The same things were measured in two ways. Each way mixes the same 8 hidden numbers, adds some noise and spreads widely along 5 directions of its own, which tell nothing about the thing.
Some things both ways: the first way, then the second way.
[ 14.8  18.1  -3.4   7.5  26.7 -23.4  36.3 -17.3   8.3  -0.4   9.4   6.3
   3.3]
[  4.4 -10.1   0.7  -0.6 -15.1   4.6  -1.9   2.6  -4.4  -9.3 -23.8  15.7
   3.7 -13.2   8.2  12.7   4.1   9.4]

[ 11.3  44.7 -25.5  -8.5  17.0   2.2  36.2   4.5  25.4  -5.5 -31.3  -6.0
  17.9]
[-12.4  -8.9  -2.8  12.1 -11.2 -19.4 -15.4  11.9  -7.1   1.1 -14.1   9.6
 -37.8  -0.9   5.7  -2.5  11.5 -18.6]

[-16.6  11.3  15.7  -9.0 -10.9  -2.8 -11.8  -7.4  -7.7 -15.0   9.3   2.4
 -11.5]
[  4.8  -1.2   5.1  -4.5   7.3  -3.7 -15.8  -7.4   5.0   5.8   7.1   9.7
 -23.0   5.2  -3.6 -10.6 -12.7  -9.4]

[ -4.2  17.7  54.0  -8.2  25.8   5.5  18.9 -14.7  -9.6  -0.2 -37.2  10.6
  22.0]
[ -2.3   8.7  -1.9 -39.3  -2.8  24.4  -1.6 -40.0 -23.5  -4.1  14.6 -10.5
  37.8   0.9 -14.9  -0.1   6.6  -0.6]

[ -6.8   1.4  -1.5   3.8 -16.3  -7.1   5.6  -9.3   4.3  -3.5  23.7  12.7
 -18.9]
[  4.0 -16.0   7.5  12.5 -10.0  22.6   6.1  -8.4  -9.0 -19.3   4.6  21.3
  22.0 -12.0  -1.7  11.8   7.2  -0.7]

[ -1.6 -21.5  -1.9  -9.5   6.8 -23.9  -2.5 -13.5  -7.1   1.8   3.0  -4.1
 -12.8]
[ 25.2  13.9  -8.4 -10.8 -19.8 -10.7  19.6  10.4  13.2 -10.2 -39.9  -1.7
   0.6 -19.4  16.8   9.7  -8.5  -0.4]

[-19.3 -10.0 -27.1  40.6 -20.4 -12.3 -17.2 -17.2   0.2  25.7   9.4 -27.3
  -1.0]
[ -5.8  19.0 -25.1  15.4  -6.2  -6.3   6.3  12.4  30.8  -1.8  -1.2   5.5
 -30.0   3.1   1.4  -6.4   6.8 -16.9]

[-39.1  -6.8  12.2  -3.9  -6.5  -9.0 -23.6   4.0 -12.9  -3.4  -6.1 -14.2
  -3.5]
[ 13.5  12.1   0.4  -8.3   3.3   1.4   5.5  -8.4  -0.3   1.3   4.8  -9.6
   3.7  -2.1 -11.3   3.2 -12.0 -18.2]

[ 30.2 -13.8  16.2 -42.9 -14.5  11.8 -49.3  36.0   5.9 -21.4 -12.8   6.1
 -43.3]
[-36.4   2.9  -9.4  -6.1 -16.5  24.3  13.0 -20.4 -41.3 -20.0  -6.9  -5.9
   6.6  -5.8  -7.1   6.0  22.4 -13.9]

[ -9.0  -2.3  13.2 -42.1   0.8   7.3   9.7  11.8  -2.3  -8.8 -28.6  -1.7
  22.7]
[ 28.9   6.7  -1.1  -2.2   6.2 -23.0  10.9  16.4  26.6  25.8  -6.3 -28.6
   0.3  -3.3  -6.2  -6.2  -7.8   4.4]

[-17.6   4.8 -42.0  31.4   3.1   2.5  11.5   0.4  -2.6  18.7  -6.8 -42.8
   3.2]
[-26.9 -10.9 -16.7  20.7 -24.0   6.6  -1.8   3.4  -1.4  -9.9   5.9  15.0
  -8.4   5.9   4.2   0.3  40.3 -10.9]

[-19.1  27.5 -10.0  -9.3  25.5   6.3 -18.5  41.7  -2.4  -3.1  22.0  -1.8
  -7.6]
[-28.7 -17.5  -3.9   4.1  -2.8  -3.1   4.5  12.7  -5.5  -2.0  -5.8   2.5
 -36.7   5.4   2.5   1.2  -2.4  -5.0]

[ 35.9  -2.5  56.1 -23.5 -33.3  23.5   3.2 -20.8   0.3 -39.1 -18.8  45.6
  -8.8]
[  5.5 -12.8 -15.7 -18.1  -2.4  16.2   5.3 -15.1  11.3  -3.7   7.5   6.6
  33.2   5.5  -1.4  -8.2  10.3  21.0]

[-21.4  -2.9 -17.9  16.0 -26.4   6.9 -15.6 -12.7 -18.5 -12.3 -19.8 -22.9
   8.6]
[ 15.6 -16.0  -2.4  -3.8   1.1  -5.1   0.9  -4.3  11.1  11.7   8.2  -4.0
  13.6   8.5  -7.1 -13.6  20.1  -2.0]

[ -7.7  34.1  17.0  -1.2  13.2   6.0  -6.2   9.7  -4.5  -0.7  -4.5 -11.2
  14.5]
[-25.1 -15.2 -23.1 -35.4  -6.0  17.5  -7.0 -22.4 -39.9 -10.8 -13.3  -0.6
  25.4   4.6  -4.0   7.3   6.5   8.2]

[ 23.5  10.1  21.2  18.7  17.5 -11.3 -47.4 -13.8  -5.9   5.1  26.3 -12.0
 -24.9]
[ -7.6 -15.4  17.4   3.9 -14.8   4.9  -8.0 -20.4 -24.5   6.6  23.8  -8.9
   4.0   7.4  -4.3 -19.9  34.5 -11.4]

[ 25.4 -45.6  35.8   2.0 -27.9 -13.2  23.6 -34.9   0.9 -29.4 -30.2  13.9
   4.3]
[ -7.3  11.3 -26.1  17.9  -1.0   0.2   3.7  17.4  34.6   3.2   5.1   2.4
 -14.7   3.4   1.4  -1.6   0.5   6.2]

[ 40.5  17.6  38.1  -6.5   2.9 -13.3  -8.0 -16.6  11.9 -37.4 -46.8  23.7
  28.6]
[ -3.5 -23.6 -25.1   1.3  -6.5 -22.0  16.8  23.7   8.9   7.0 -13.2 -15.2
  -5.5   6.2   7.6 -11.8  13.1   5.6]

[ 22.7 -19.5   1.2   1.5  -0.2  -7.8  -7.6   3.2   2.6 -12.0   7.9  -6.2
  -5.6]
[  1.7   3.6 -11.2  12.3  -3.3 -11.4   8.0  22.9  26.5  14.8 -12.6 -14.2
 -15.4  -0.6   2.9   0.5   4.3   7.6]

[-20.8  35.1 -17.6  19.9   9.8  -9.9   6.4 -15.7  -2.7  36.2  29.0   2.7
  -2.0]
[  2.8  -4.3  -2.3  -7.1  -4.9  15.1   3.1 -13.2  10.9 -13.1  -9.7  25.8
   4.1  -8.9  -1.9  -2.1   8.8   2.0]

[ -6.1   6.4  -6.7   6.1  12.5  -9.9   2.1 -24.8 -13.5  21.1   4.4 -25.6
  11.6]
[ 11.5 -18.4 -11.2   6.5 -24.3  -9.3   9.1   5.3  15.3  -1.6  -3.8   4.0
  11.8   1.6  15.6 -15.5  34.0   7.6]

[  7.9 -11.5  12.6 -31.2 -14.9 -34.2 -22.7 -15.4  -9.0 -25.8 -16.7   4.6
 -33.2]
[  2.2   3.5 -12.5   0.6  -5.2 -18.7   5.3  13.5  16.6  -9.9 -39.9  20.1
 -39.7 -18.1  11.1 -10.4  -7.0  -7.2]

[ 40.3  10.9  36.8 -16.7  13.2 -15.0  28.3  -5.4  10.1 -45.6 -37.8  29.3
  -7.4]
[ 11.9 -11.4  19.8  -1.8   7.7  13.2   2.1  -4.4  -4.8   9.2  -8.8  -2.3
  34.4 -22.7 -23.3  14.1  10.7  11.3]

Other things, the second way, with their names:
(554): [ 30.2  30.9  -5.9  14.5   2.2  -4.3  34.4  19.1  57.7  21.8   3.9 -32.5
   4.0  -1.5  -9.2   1.1   2.1   0.7]
(324): [ 42.1  19.3  -7.1 -42.2  10.4  -4.3  12.3  -1.3  14.7  18.9 -56.5 -28.6
  21.8 -10.4  -4.5  18.9 -26.4  15.5]
(528): [ 17.8 -33.4  16.1  -3.2  -3.3 -16.9   0.8   4.1  -5.3  16.1  -1.6 -14.4
   7.8  -1.9   9.9 -24.8   6.7  21.9]
(575): [ -1.8  18.7  11.6  10.2  -4.0  10.6  -6.0  -9.4 -14.0  -0.8  -4.5  -1.3
  -2.4 -14.5 -16.5  14.3   6.4 -22.0]
(284): [-25.9  -9.8 -22.8   8.2 -11.0   1.7  11.1   5.1  -7.8  -3.2   2.4  -7.4
  12.3  -3.3  -6.5  -6.3  34.2   1.8]
(399): [-13.9  -7.8   4.1 -10.9   9.0   7.5 -33.6 -23.9 -18.3  13.3   7.8  -0.4
 -37.2  31.4   1.2 -19.4  -4.1 -11.2]
(30): [-15.5  11.4 -22.6 -14.0  -3.2  12.2 -10.1  -6.4  -9.7  -3.1  -5.9  -6.1
  -8.2  12.2   1.2  11.1 -13.4   0.0]
(408): [ -8.7 -12.6 -19.5  16.1 -28.7   3.1  22.7  21.5   4.5 -23.3 -13.3  13.3
  10.3 -13.7  13.4  24.9  12.9   2.0]
(238): [  3.8   4.7   7.9  15.1  -3.4 -28.4  -8.3  23.0  13.5  10.3 -19.3   4.7
 -30.9 -27.8  -3.1  -5.9   0.4  -2.2]
(576): [ -5.1  17.1  -7.4   1.9  -7.4  -4.1   8.3   0.0   2.7  -8.6 -18.9   2.7
 -18.7 -16.0  -0.2  -9.3   1.2  -8.7]
(214): [-17.5  31.2 -21.0   2.3  -8.6  -5.3   0.8   2.5  11.3  -7.9  -7.8   6.0
 -34.3  -9.6  -4.0  -0.4   0.6 -21.8]
(16): [ -2.8   6.6 -33.6  10.9 -13.9 -38.9  -6.1  28.5  19.5  -2.6 -26.4  10.5
 -39.4  -9.6  17.6 -15.5   2.8 -10.2]
(6): [ -0.5  -0.7  -7.3  -5.5 -11.1   5.9  13.8  -5.4 -11.3 -25.1  -7.1  12.9
   3.9 -14.5   0.7   7.4  -5.6 -15.6]
(594): [ -0.1  20.6 -28.0  23.6 -10.6 -13.2  19.5  29.1  55.0  10.3   1.7  -7.8
  -8.8  -5.2  -3.8  -1.3  22.5   3.5]
(487): [ 23.9  20.5  -1.7   1.4  -7.6  15.7   2.8 -12.6  21.9  -0.7  13.5   1.0
  34.4  -8.3  -9.0   5.9   9.7   1.0]
(94): [-16.8 -19.8  -4.1  12.7 -15.6  -1.4 -12.5  -2.0 -20.8 -16.6  -4.0  21.9
 -18.8  -4.0   9.6  -9.2  12.3  -8.9]
(534): [-16.8  -9.3 -18.2  13.1 -17.5  -6.1  15.4  14.3   8.4  -8.1  17.0  -1.4
  -5.3   2.2   5.8  -5.7  15.0  -1.8]
(253): [-12.0  -3.3   9.2   6.6  -3.1  18.9  -6.4 -14.6 -22.9 -19.2  14.6  20.3
   5.1 -12.1 -14.0  11.1   0.4 -19.4]
(382): [-24.3   0.2 -34.1 -13.5  -8.7   4.9  19.8   4.2  30.8 -15.3   1.6  13.7
 -28.5  10.8  14.3 -13.1  -3.7   7.8]
(610): [ 16.4  10.9   7.1 -13.5  -0.4   5.6  15.5  -3.7   2.3  -2.7 -31.7  -2.3
  20.7 -32.2 -13.8  14.4  -3.9   4.7]
(47): [-10.4 -18.4  -7.3  -4.0  -4.7  29.0  32.1  -6.8  -1.7 -10.9   9.4  -8.3
  30.5   2.4  -4.8   3.8  12.7  16.4]
(526): [  2.9 -24.9  16.1 -28.3  12.8 -32.1 -39.1  -7.6 -43.4  14.3 -29.9   1.7
 -21.6 -16.0  -0.6 -26.0 -17.2   6.4]
(529): [  0.2   3.6   0.7  -4.9  17.0 -13.2  -2.6   4.0  18.4  21.5 -16.1  -9.6
 -33.3  -0.9 -11.1 -22.5  -2.0   0.9]
(111): [-17.1  24.0 -33.0 -17.8  -8.1  21.2  18.7  -9.4   4.7 -21.7  -8.1   4.0
   2.0  -1.7  -1.8  16.1  -4.7  -9.6]
(166): [ -3.8  19.9  -7.2   1.7   2.6   0.1   9.7   7.8  24.1  23.5  -6.3 -26.8
 -15.5   5.7 -11.1   1.6   8.5   0.0]
(521): [ 11.5 -11.7  28.3  -4.4  16.3  19.2  13.6 -23.7  -4.8  18.0  37.1 -21.3
  33.8   1.7 -35.4  -9.7  16.2  -6.3]
(56): [  8.3  22.2 -26.3   4.9  -0.7 -17.2  -2.6  22.7  35.7  25.7 -22.8 -22.2
 -24.1  12.2   5.2   2.9   0.9   2.5]
(254): [-16.2  -3.8   0.4 -23.8  -0.7  17.4 -26.7 -31.9 -35.3  -3.3  -1.0   5.9
  -9.3  18.2  -4.9   2.5  -0.7 -15.0]
(457): [-32.0 -32.2   1.4 -11.1   0.5 -13.4 -16.7  -1.8 -36.3  -0.7 -11.3   8.6
 -24.1  -7.6  -5.1 -16.7  10.1  -1.4]
(547): [-12.1 -23.9  19.8  29.6  -6.0  17.8   0.0  -0.8 -18.0 -11.1  23.2  16.0
  24.1 -20.2 -15.8   6.0  22.4   1.7]
(266): [ 12.5  20.4  15.2  14.2   6.0  -0.2 -10.5  -2.3   0.1  10.0   3.8  -4.0
  -2.2 -17.8 -21.3   5.6  -2.3 -18.2]
(301): [  2.8  30.9 -12.2  -5.1  -5.4  -0.4  -8.2  -2.5  20.8  20.5   6.2 -21.0
   4.5   4.6 -11.4   4.6  15.0  -2.5]
(335): [  0.6 -19.3  30.4 -22.0  -2.7   8.2   9.6 -18.8 -31.6   5.7 -12.8 -12.8
  17.9 -15.8 -12.9  -1.8  15.1   2.3]
(191): [ -0.7  -4.8  -9.8 -10.7  -1.3 -23.8   2.8  17.9 -15.5  19.8 -28.2 -37.7
   0.6  -6.3  -3.3   4.8   1.4   6.3]
(331): [  9.5  10.5  18.3 -34.6  12.7  28.1 -14.9 -40.9 -40.0  -4.1   2.4  -6.5
   1.0  11.1 -12.3  14.8 -34.6 -22.1]
(459): [-18.4  23.4  15.2 -12.2   5.3  22.2   3.5 -27.2 -32.8  -4.2  10.6 -17.1
  -0.4 -11.8 -23.0   4.0  -6.6 -18.5]
(565): [-29.5  -0.3  -2.5   2.5 -13.8   2.8 -18.1  -6.9 -27.7   1.2  11.1  -4.2
  -3.3  -1.5  -6.4   0.7  18.7  -6.1]
(364): [ -4.9  -1.6   0.6 -12.9  -9.4  25.3   4.8 -25.2   5.6  -4.5  16.7   6.6
  18.1   5.8  -6.5  -4.1  21.7   1.7]
(616): [ -6.1   6.4   3.4  -7.8   1.1   3.0  -3.6 -10.0 -17.9   2.2 -15.2  -5.8
  -3.3  -9.5 -16.3   6.7   7.1 -17.6]
(352): [ 22.5   2.3  -0.7  10.2 -34.4   0.4  26.2   2.8   0.2  -8.2  -7.6 -15.2
  30.5  -9.3  12.2  10.3  27.8  -8.0]
(390): [-12.3 -15.8  -4.8  17.2 -18.7   2.0   8.9   3.7  -6.4 -16.4  15.5  11.7
   4.0  -9.0   6.5  -7.5  16.0   0.3]
(115): [  3.5  -3.5  -5.3 -17.1 -11.1  19.7   2.7 -16.9 -11.4 -14.9 -16.5  10.6
  20.1  -6.6   2.1  10.6   1.7   5.5]
(446): [ 18.0 -16.0 -19.4 -13.7 -30.9 -15.5  15.0   7.1   1.4  -8.1 -18.2  -6.6
  28.3  -5.3  23.8  -3.5  19.7  12.0]
(628): [ 31.4  10.6 -12.7 -25.1  -0.6 -40.2 -23.4  18.4  16.5  34.7 -37.6 -26.3
  -6.4  -2.3   8.8   0.2 -13.2  17.0]
(251): [ -9.7   7.1 -23.7  -1.0   9.4  -0.2   0.6   5.6  25.7   2.8  -7.6   5.3
 -39.6  12.8   3.1 -13.3  -9.5  -2.5]
(488): [ -1.0  -6.0   5.1   4.8  -9.6  28.4  10.4  -6.7 -18.6 -17.0  -7.9   6.3
   9.6  -1.3   1.8  26.5  -5.4  -6.5]
(383): [ -1.7 -13.4   2.6   4.2  -7.5  10.5   0.5  -8.5   7.0   8.3  14.8  -4.4
  -1.7  15.8   6.7 -15.8  16.7  10.9]
(439): [-10.9  -6.8 -21.4  11.3 -18.2 -11.9   3.2  20.2  10.6  -8.9 -20.4  13.2
  -5.0 -16.8   8.1   2.1  16.5   8.3]
(156): [-23.1  18.2 -25.4  -2.4  15.1  -2.9  -1.5  12.8  10.3  -0.5  -9.5   1.3
 -34.5  -5.4 -13.0   6.4 -26.4  -6.7]
(375): [ 33.4 -14.4  -1.0  -9.7 -10.5 -13.0   1.4  13.1  26.4  16.3 -20.5  -7.3
  24.8  -5.7  10.3   1.6   5.7  30.3]
(415): [  2.9  32.7 -17.0   2.5  -7.9  -0.2  10.9   3.7  25.5  15.3   0.9 -27.7
 -11.1  12.0  -2.7   0.5   8.9  -9.8]
(425): [ -2.2   4.8  -8.6  12.2  -8.7   8.8  16.2   3.6   3.6 -15.0   0.6   6.6
   5.9 -12.4  -7.6  14.2   3.9 -15.7]
(460): [-30.7   2.7 -14.3  12.7  -9.6   2.3   9.2  15.1 -11.4 -12.9  -7.9   3.4
  -7.0 -18.8  -8.4  19.4   5.5  -8.1]

Some of these things the first way, each followed by its name:
[-17.0  -0.2  -1.1 -17.7  -2.4 -18.2   9.6 -13.0  -9.5   0.6  -4.8 -22.4
  -1.5] : (94)
[ 24.8  -9.9  21.2 -29.9  -1.0 -10.1   1.0   7.7   4.9 -31.0 -27.2  27.0
 -30.5] : (610)
[  1.5  -1.5 -42.8  31.1 -13.9   0.1 -21.7  10.8   4.4  -0.9  -7.6 -22.8
 -16.8] : (616)
[ -0.7  -8.2 -15.2   6.2  15.0  -1.2  18.2  -5.7 -12.4  -6.2  -1.7 -47.3
  17.1] : (628)
[-25.2  38.7  -3.0  12.5   5.0  17.3 -25.1  19.8  -0.5  28.3  15.0   6.3
  15.1] : (521)
[ 33.7  25.3  26.3 -46.1 -13.9  10.5  -8.3   3.2   3.9 -68.4 -30.7  18.3
 -18.2] : (254)
[ 19.6 -13.1  22.6 -15.6  -6.9  -3.7  -1.8   3.5   4.8 -25.6 -15.7   1.1
 -32.1] : (439)
[ 13.8   6.6 -12.7  -9.1  -4.6  20.8   2.1  -0.3  -0.1  22.1  38.3   2.7
   8.9] : (383)
[  6.6   3.9  16.1  23.8  25.2   1.0  -0.7   8.9   3.4   8.5   7.4 -25.9
 -12.7] : (565)
[ -3.2  -3.6   1.9  39.8   6.6 -19.6   3.9 -20.1   8.0  22.9 -15.8 -11.6
  -2.5] : (214)
[-15.1  -2.1 -10.7 -10.4   5.8   8.0  13.3  12.9   8.0  40.0  -1.0  -2.8
  32.8] : (554)
[  5.5 -36.4  -9.1  21.4 -13.1 -25.2 -22.9  -4.5  -4.4 -24.2  -2.6 -24.0
 -43.4] : (575)
[-23.9   4.0   2.3  19.7  -0.3  19.7  -2.5  -1.3 -11.5  32.5  18.1  16.0
  12.9] : (382)
[ 23.8  25.4  14.9 -26.6  -2.7 -14.8  -8.8 -24.0  -3.7 -28.1   4.5  -1.2
  13.7] : (399)
[-23.0 -15.3  -3.4   5.5  12.0  -1.1  20.2  29.5   3.9  -1.9 -30.5 -16.7
  -3.3] : (460)
[ 25.4  -5.0  34.6  20.6  17.7   1.0 -10.8  -2.1   2.5 -10.2  -1.1 -15.8
 -19.3] : (301)
[-39.7   2.6  20.2  20.5  23.8  -4.5 -24.0  13.8 -13.3  30.1  24.8 -20.1
   2.0] : (534)
[-15.6  24.1  -9.5 -32.5  10.1   5.2  45.3   1.5   1.6  14.2 -11.9   3.1
  23.7] : (115)
[  3.1 -10.8   8.7  19.7   7.2  -3.5  -7.7 -21.8 -11.1   4.3   4.0 -15.0
   0.9] : (446)
[ 26.1   9.4 -18.8 -29.1  -5.0  33.9 -19.8  54.1  21.1 -13.9 -10.3  -8.7
   1.8] : (191)
[ 25.3 -33.8  18.2 -14.2  -2.9  -9.9   7.9 -31.8 -18.0 -12.1  -1.9   6.6
  14.9] : (528)
[-36.4 -32.3 -23.4  14.1 -17.8   4.0  30.7   6.6  -9.1  10.6  -4.9 -20.1
  -7.6] : (547)
[-15.7  19.7 -17.1   9.8  16.4  21.2  36.6  16.7  17.2  50.6 -15.3 -15.4
  29.6] : (594)
[ 31.8 -34.0  19.8   9.6 -12.6   2.4 -17.3   2.4   9.4  -8.2 -14.8  25.1
 -23.4] : (459)
[ 21.6   7.1  34.8 -54.5   1.2 -20.2 -23.9  -2.6 -10.8 -33.1 -27.2  10.2
  -8.4] : (529)
[ 15.6   3.0  37.0 -33.9  14.0 -16.6 -32.6  22.8   1.5 -21.9  14.8   1.1
 -62.2] : (238)
